The rows of a group lie close to one hidden flat surface of 9 dimensions, which may be shifted away from zero. Surfaces can cross.
In the rows, zero is written as 128.
Known rows, each followed by its group:
[129 103 141 110  68  66 124  89 111 133 145 133  94 251 147 121 190 111
 148 116]
k_857
[118 202 114 158 133 104 101 142 114 126  81  76  80 135 122 101  75  94
 128 159]
k_857
[142 152  71 171 116 122 109 105 125 126 140 144 180 116 182 142 169 112
 149  91]
k_372
[116 105 182 102  89 121 111 120 182 114 126 128 118 114 165 112 123 224
 162 141]
k_372
[123 168 149 131 114 159 144 175 161  79 144  99  99  88 102 105  88 151
  76 130]
k_372
[ 97 149 160 162  99  78 113 153 131 138  86 117 140 106 133 128  84 145
 113 122]
k_630
[104 151 110 136  45 109 130 124 109 123 147 136 113 164 113 154 184 139
  87 118]
k_227
[ 95 179 114 182 130 125  99 138 106 172  55 140 166  70 116 176 106 126
 144 160]
k_630
[117  77 135 167 117 151 118 134 126 180 127 112 111 127 139 111 116 128
 128 132]
k_857
[ 80 104 158 145 129 148  88 154 164 121 142  94 185 155 117 105 129 138
 103 164]
k_227
[130 113 110 142 140 135 124 125 109 108 125 135 109 126 132 132  98 134
 165 153]
k_630
[100 139 111 143 165 145  85 128 104 177 104 109 183 105  99 153 141 110
 113 157]
k_857
[126 139 135  87 112 195 164 124 157 133 154 166 131 159  99 152 193 139
 106 149]
k_630
[107 175 169  93  93 134 157 146 169 125 126 131 144 175  85 141 163 126
  81 148]
k_857
[135 201 163 118 144  95 142 164 154  85  91 110 135  67 114 129  60 139
 108 117]
k_922
[122 120 185 112 116  95 113 120 121 208  71  80  51 105 101 102  87 156
 126 130]
k_372
[114 141  68 123 172 190  84 113 109  90 150 136 168 111 116 156 134 149
 159 188]
k_937
[120 131 131 127 122 133 106 118 139 153 111 144 145 113 140 139 134 150
 153 147]
k_937
[128 142 148 132 112  77 112 139 136  98 140 109 147 115 147 111 120 132
 100  83]
k_630
[130 134 108 107 122 100 133 127 102  65 146 138 111 108 116 153 115 155
 122 122]
k_630
[127 150  91 141 121  80 108 126 102  65 142 138 137 118 142 146 111 143
 139 115]
k_227
[136  92 139 115 183 111 114 137 158 105 146 113 191  91 157 105  94 128
 146  94]
k_937
[ 94 130 132 127 115 103 102 121 135 140 114 142 197 170 120 165 164 133
 138 143]
k_937
[128 159  90 136  94 125 125 143 105  42 164 126 101  55 126 140 116 185
  98 108]
k_922
[ 92  47 193  78 126  28  58  98 148 127 137  78 162 202 155  97 139 173
 150 115]
k_937
[186  81 145  81 138 125 190 100 140 156 162 164 129 134 150 119 170 111
 127  59]
k_227
[135 113 110 171 138 110  97 116 164 133 135 110 179 135 213  90 130 112
 177 108]
k_227
[108 113 139 127 112 109 120 123 154  90 129 145 153 192 147 123 133 137
 165 153]
k_630
[106 113 162 146 134 118 109 161 162 114 133  76 143 131 144  77  88 124
 114 134]
k_227
[106  78  96 231 112 207 105 149 148 191 147 100 148 143 180  80 138  92
 139 152]
k_857
[122 141 106 148 106  92  96 124 123  81 153  97 100 144 157 105 121 138
 136 133]
k_372
[ 83 102 104 152 123 171  97 136 121 129 156 111 155 150 105 133 157 137
 103 170]
k_922
[157 124 103  82 132 160 156 111 119 115 188 130 113 145 120 121 185 104
  95 102]
k_372
[103 145 122 137  89 116 113 140 113 115 142 110 123 138 103 133 149 143
  82 120]
k_227
[ 76  83 143 127 116 117  82 129  77 135 114 112  99 159  75 152 100 157
 131 188]
k_922
[138 123 121 115 159 142 102 131 134 117 157  88 128  85 144  95 110 137
 127 118]
k_937
[126 155 122 168 145 133 122 149 140 146  87 144 171  59 141 133  88 122
 145 127]
k_857
[139 165 136 131 116 149 150 137 154 124 117 148 141 100 125 142 137 132
 112 125]
k_630
[109 221  90 181 122 137 100 130 155 110  96 113 164 175 162 121 144  73
 160 168]
k_857
[ 81  93 179 143 137 119 123 180 163  56 142 103 160 186 101  98  63 121
 116 183]
k_937
[ 95 121 128 125 102  93 118 130  83 101 137 126 115 154  90 158 131 144
 102 135]
k_227
[137 142 141 115 121  68 132 120 118 117  96 140 114 110 121 145 104 149
 155 119]
k_922
[124 133 104 142 132  91  97 121 115  80 142  89 114 148 150 110 100 119
 140 123]
k_937
[101 101 170 115 163 164 143 160 151  93 112 137 144 129  97 132  63 154
 144 188]
k_857
[109 143  82 135 134 109  73 102 103 104 140 122 146 162 137 146 155 134
 151 156]
k_937
[111  87 172 160  76 104 147 146 137 103  88 188 122 146 154 160  74 174
 184 162]
k_922
[116 147 132 135 158 181 138 157 167 141 115 146 210  83 123 143 130 134
 125 149]
k_630
[104 133 185  73 144  85 122 132 126 144  66 158 157 119  60 188 116 166
 133 153]
k_922
[ 87 166 156 175  40  80 123 156 164 108 114 119 113 213 157 108 125 125
 125 143]
k_857
[130 119 144 131 174 140 120 144 115 163  94 108 122 100 103 116  80 119
 137 150]
k_922
[148  57 157  94 107 110 171 110 119 112 148 172 102 183 125 141 143 129
 153 111]
k_227
[108 149 107 135 154 131 112 143 120  83 142 134 191 153 119 146 135 108
 118 152]
k_937
[ 97 138 152 128 104 103 122 143 114 146 104 109 102 113  87 138 111 144
  93 135]
k_922
[137 131 139 112 121 130 148 128 136 138 144 125 126 145 124 122 145 117
 119 112]
k_922
[103 144 103 140 131 167 112 121 117 147 107 150 138 144 103 158 141 126
 155 178]
k_630
[116 144 127 119 113 114 134 129  87 132 132 142 126 104  80 162 149 138
  82 108]
k_227
[151 134  86 144 109 141 135 112 120 131 161 126 115 101 158 117 154 120
 122  90]
k_227
[ 96 107 109 191 105 165 116 149 163  69 152 163 202 162 176 125 118 145
 164 177]
k_372
[141 123 120 134 116 173 139 127 148 118 174 116 121  92 156  98 146 150
 113 118]
k_372
[123 146 128 187  93 117 154 172 104 126  79 150  90  65 119 149  60 150
 125 134]
k_227
[111  80 151 147 103 110 116 125 121 176 120 108 112 177 130 113 120 117
 127 128]
k_630
[ 93  93 175 176 121 124 125 153 138 195  67 144 147 125 127 140  85 128
 145 151]
k_630
[152 210 111 146 106 139 160 122 158 151 111 167 178 115 168 140 177  97
 134  91]
k_857
[104 152 146 105 167 171 126 173 132  82 138  98 134  98  51 125  96 133
  75 173]
k_372
[ 91 122 136 117  94 136  80 125 129 156 157  72 105 155 104 113 173 149
  81 138]
k_372
[ 89 119 153 142 103 183 128 169 177  78 165 115 155 142 116 106 107 154
  95 166]
k_857
[120  90 144 114 141 105 113 112 137 115 112 154 144 147 146 140 111 162
 187 163]
k_372
[119 141 100 115 112 125  87 119 127  63 193  65  82 139 140  85 136 151
  99 127]
k_372
[163  70  93  81 182 206 141 125 123  79 203 115  91  95 101 110 126 146
 120 147]
k_922
[128 155 105 148 164 126 115 137 130 119 136  79 123 123 138  82 103  82
 118 122]
k_922
[128 116 145  97 146 125 102  89 158 154 113 151 176  79 160 157 153 185
 185 120]
k_937
[116 174  86 151 112  80  81 105  94 158 102 106 142 124 138 147 152 127
 137 120]
k_937

New rows, each followed by its group:
[122 174 160 121 161 118 143 141 142 127  55 161 156 118 101 157  80 120
 154 172]
k_857
[155 157 123 154 138 110 160 144 123 131  89 141 114  95 137 129  87  97
 140 104]
k_372
[ 92 109 126 101 122 138  91 111 138  94 140 157 168 188 124 156 158 179
 178 195]
k_937
[111 132 139 166  91 127 107 129 145 214 135  65 124 143 149  85 167  97
  82  88]
k_227
[168 154 168  66 133 117 175 143 168  77 146 116  98 134 114 105 108 128
 106  97]
k_922
[103 177 114 147  91 127 121 135 127  76 121 154 136 169 116 154 131 136
 144 170]
k_937
[103 130 123 197  43 129 131 158 117 128 118 146  97 108 149 136 115 171
 110 134]
k_922
[ 94 139 124 140 142 127 143 146 119 105 107 187 212 188  86 186 142  98
 132 173]
k_372
[108 156 106 147 121 180 115 129 101 153 113 117  81 156  92 140 128 119
 130 201]
k_630
[149 105  74 171 131 165 112 126 131 105 200 104 153  71 189  97 144 137
 121  82]
k_857
[123 144 119 134 116  31 119 109  72 159  81 153 138 103 122 183 130 117
 126  83]
k_227
[108 131 162 121 114 117 130 132 142 148  87 146 155 128 120 152 120 149
 141 145]
k_372
[112 148 112 165 125  75  73 113 136 144 115 109 200 120 175 120 142 115
 145 102]
k_227
[121 161 179 114  51  98 164 145 169 129 132 156 152 137 126 148 174 159
  69  85]
k_857
[166 173 121 106 171  52 132  90 129 157  68 187 212  99 168 180 140  98
 195  75]
k_922
[ 85 127 115 172  94 137  88 143 121 150 152  84 150 128 130 114 158 132
  90 122]
k_857
[133 113 137  91 128  95 122 112  76 151 101 137  75  73  88 170 110 179
 136 129]
k_922
[132 153 101 119 125 115 130 113  86 111 129 135 106  94 111 153 122 141
 119 127]
k_630
[130  96 144 112 108 169 150 144 144 148 168  99 104 155 109  96 161 120
  77 111]
k_227
[104 206 107 131 111 163 119 138 107 127 108 129  98 119  73 157 137 139
  99 183]
k_630
[ 89 106 163 116 129 171 120 154 172 108 152 137 204 156 107 134 150 149
  98 157]
k_227
[123 137 106 123 184 161  89 144 115 111 142  82 113  69 104 111  89 144
 119 156]
k_372
[141 156 134 118  74  78 106  96 115 190 123  74  58 100 140  99 167 142
  88  67]
k_372
[173  76 110  78 161 164 134  73 113 181 170 124  90 121 139 113 184 125
 144  97]
k_372
[141 162  92 131 133 152 126 109 129 107 116 149 121 146 150 136 140 119
 170 154]
k_630
[109  91 178  84  52 116 122  94 171 159 153 140 120 191 148 129 215 194
 121 114]
k_372
[159 166 108 136  84 147 172 136 138 124 170 118  99 130 139 102 180  95
  67  73]
k_372
[ 87 111 126 197 104 131  95 144 139 107 126 134 174 189 153 128 111 115
 151 170]
k_922
[112 100 164 186  99 137 165 166 156 125  79 187 156 181 156 131  91 112
 173 167]
k_372
[157  96 135 128  85 109 144 106 157 143 168 100  77 183 184  56 157 102
 117  64]
k_227
[108 103 110 182  85 152  78 130 144 160 150  68 100 118 175  73 126 151
 126 140]
k_372
[145 156 104 153 138 107 125 139 137  60 144 116 121 117 167  98  89 115
 146 119]
k_922
[102  46 152 138  99 171 149 143 124  96 130 204 121 134 112 171  92 213
 172 199]
k_922
[ 79 132 156 132 113 136 106 162 141 116 145 116 199  91  97 156 144 173
  70 134]
k_857
[135 164 137 133  49 110 153 144 178  29 171 143 118 167 171 108 139 153
 110 110]
k_372
[ 88 113 141 150 117 144 111 159 144  77 158  91 117 176 118  89  87 131
 110 181]
k_922
[150 145  95  81 147 143 123 109 146  89 183 126 154  91 144 138 169 158
 123  98]
k_372
[ 91 118 199 161 135  46  94 152 173 148  65 106 210  90 161 120  65 156
 149 111]
k_937
[121 130 121 167 137 116 106 130 139 166 126  81 142 200 152  83 140  51
 127 132]
k_922
[ 92 166 162 147 103 102 119 152 163 129 116  90 157 199 121  94 123  86
  99 146]
k_922
[112 152 155  75  88 122 137 125  93 165 124 129  79  61  47 181 169 194
  50 102]
k_922
[ 85 135 123 163 128 104  82 139 116 165 109 110 187 148 114 141 134 100
 113 142]
k_937
[110  97 125 146 116 132 113 130 102 139 116 132 119 128 122 137 122 144
 141 156]
k_922
[108 146  86 215  81  98  90 141 122  62 126 140 165 135 192 128 108 134
 156 141]
k_922
[118 134 108 151  87 135 134 118 112 137 126 187 170  80 135 190 173 177
 129 110]
k_922
[134 122 153 121 125  96 130 134 150 110 125 131 145 129 157 119 112 138
 143 115]
k_937
[166 113 146 102  95 160 163 112 164 127 138 158  76 139 166 107 141 154
 153 126]
k_937
[115 121 160 193 106 157 164 188 149 201  94 108 135 127 118  91  96  69
  78 119]
k_937
[104 113 107 169 114 106  69 127 114 106 137  94 123 145 164 112 113 146
 152 154]
k_372
[128 135  87 153 123 106 109 109  97 114 119 149 143  84 139 165 132 148
 151 113]
k_922
[130 127  78 166 115 125 111 113 124 105 175 105 141 176 166 107 161  95
 132 110]
k_922
[144 223 137 172 119  75 137 149 150 146  66 110 144  51 162 112  89  95
 105  66]
k_922
[107 150 139 167 116 134 114 132 117 216  78  86  97 158 103 111 136  87
 113 144]
k_857
[134 163  90 130 195 111  93 127 114  96 124  99 165  92 131 129 103 106
 141 125]
k_922
[133  68 133 139 127 135 137 120 107 127 120 148  97 135 142 139  94 149
 173 150]
k_922
[129 134 109 104 136  71  80  95 126  42 161 111 126 153 159 122 116 159
 170 133]
k_937
[104  85 143 154 133  98 101 133 129 109 110 149 178 135 151 142  92 152
 177 153]
k_857
[113  76 185 103 150  96 106 133 169  97 131 112 178 140 158 109  93 159
 163 129]
k_937
[150  84 142 152 132 120 155 127 105 179  67 156  70  70 142 139  64 149
 174 119]
k_922
[157 128  95 156  95 121 140 119 101 132 137 136  80  74 164 120 117 137
 126  89]
k_922
[121 115 147  95 133 187 123 140 175 107 159 119 145  93 118 121 134 186
 109 144]
k_372
[122 141 155 110 157 185 145 157 159 137 116 132 155  97  92 131 110 122
 106 161]
k_857
[145  81  87 151 148 154 135 118 109 109 161 125  93 169 151  96 115  98
 164 144]
k_372
[117  76  89 173 122 147  84 110 123 119 162 109 109 176 179  93 129 127
 168 156]
k_372
[105 109 159 144  64  90 110 132 157 131 144  83  96 208 148  74 131 122
 112 133]
k_227
[132  54 148 126 162  59  89  79 134 213  99 129 217 130 187 128 154 117
 190  70]
k_937
[164 177 135 154 116 136 181 127 189 188 114 165 210 133 189 116 195  62
 125  51]
k_922
[127  78 116 124 146 171 135 123  99 182 121 143 104  85  95 153 131 153
 122 139]
k_922
[126 176 106 141 161 116 107 139 132 112 143  93 148 125 135 106 122  96
 109 115]
k_922
[150 116 102  75 157  55  96  78  76 129 129  92  50 148 123 113 125 124
 166 107]
k_372
[178 137  64 121 142 127 127 103  62 146 156 103  45   5 123 130 124 150
 113  62]
k_922
[133 125 104 148 184 100  96  89  91 250  81  99 161 128 127 131 151  49
 153 104]
k_922
[120 202 114 135 124 165 115 130 181 128 143 106 171 135 148 104 173 110
 103 128]
k_630
[154 104 162 145 126  95 163 140 135 104  86 155  69 144 156 106  50 122
 185 135]
k_372
[132 147 149  81 121 154 169 148 139 110 139 139 122 150  79 131 145 121
  79 130]
k_372
[118 131 107 124 147 109  85 111 115 101 151 101 142 135 139 123 128 130
 138 132]
k_937
[128  85  89 160  94 126 120  75 124 155 158 172 168 197 187 140 208 110
 175 118]
k_372
[127 202 143 105 105  48 142 128 101 111  85 140 123 140  97 164 134 113
 112 103]
k_372
[ 81 226  74 183 107 108  59 130 127 102 119  60 138 174 134 102 136  81
 115 160]
k_857
[142 139 123 159  92 142 146 133 159 130 131 139 133 162 185 105 151 112
 142 121]
k_857
[146 191  64 195 128  74 100 104  84 169  56 125  92  82 180 138  93 104
 183 111]
k_630
[146  75  83 145 163 159 110 126  68 136 149  92  44  62 122 106  73 142
 140 139]
k_922
[127 123 145 123 104 129 156 127 142 122 122 160 144 170 130 140 149 123
 124 122]
k_372
[111 140 143 155 123 113 124 134 142 174 102 121 159 171 132 116 142  88
 122 116]
k_922
[ 95 171 168 149 106 176 148 147 177 186  70 157 165 207 118 135 153  89
 132 186]
k_857
[117 116 153 119  88 118 147 145 129  93 149 111  56 214 117 100 115 115
 111 150]
k_372
[125 177 144 120  60  75 149 108 141 130 111 131 105 198 139 128 176 111
 111 102]
k_857
[ 91 178 119 153  84 136 107 114 124 161  90 125 109 198 119 136 167 113
 137 176]
k_630
[130 139 123 126 161 135 130 129 146 147 132 120 175 146 130 118 156  87
 113 122]
k_922
[126 136  98 109 155 110 100 102 114 104 144 134 162 125 135 153 154 141
 141 125]
k_372
[103 178 127 139 155 178 119 162 149 130 107 118 183  55 100 155 116 158
 108 169]
k_937
[117 162 107 165 150 155 104 150 150 122 115 127 179  83 146 121 107 118
 128 145]
k_857
[140 119  81 170 127 123 116 112  84 152 127 126  91  61 149 125 124 133
 134 102]
k_922
[ 85 130 172 133 113  61 110 142 120 131  73 159 201  93 108 189 104 175
 127 116]
k_857
[123  89 131  97 116 147  93 101 161 104 171 124 135 134 166 112 155 197
 158 146]
k_372
[175 153 119  72 167 145 178 126 154  57 149 201 185  84 144 164 150 137
 154  93]
k_372
[159 188 104 183 100  94 151 110 174  97  90 203 204 113 225 150 140 115
 201  94]
k_857
[167 145  98 125 161 189 155 114 140 175 137 122 108 138 131  99 164  68
 133 123]
k_857
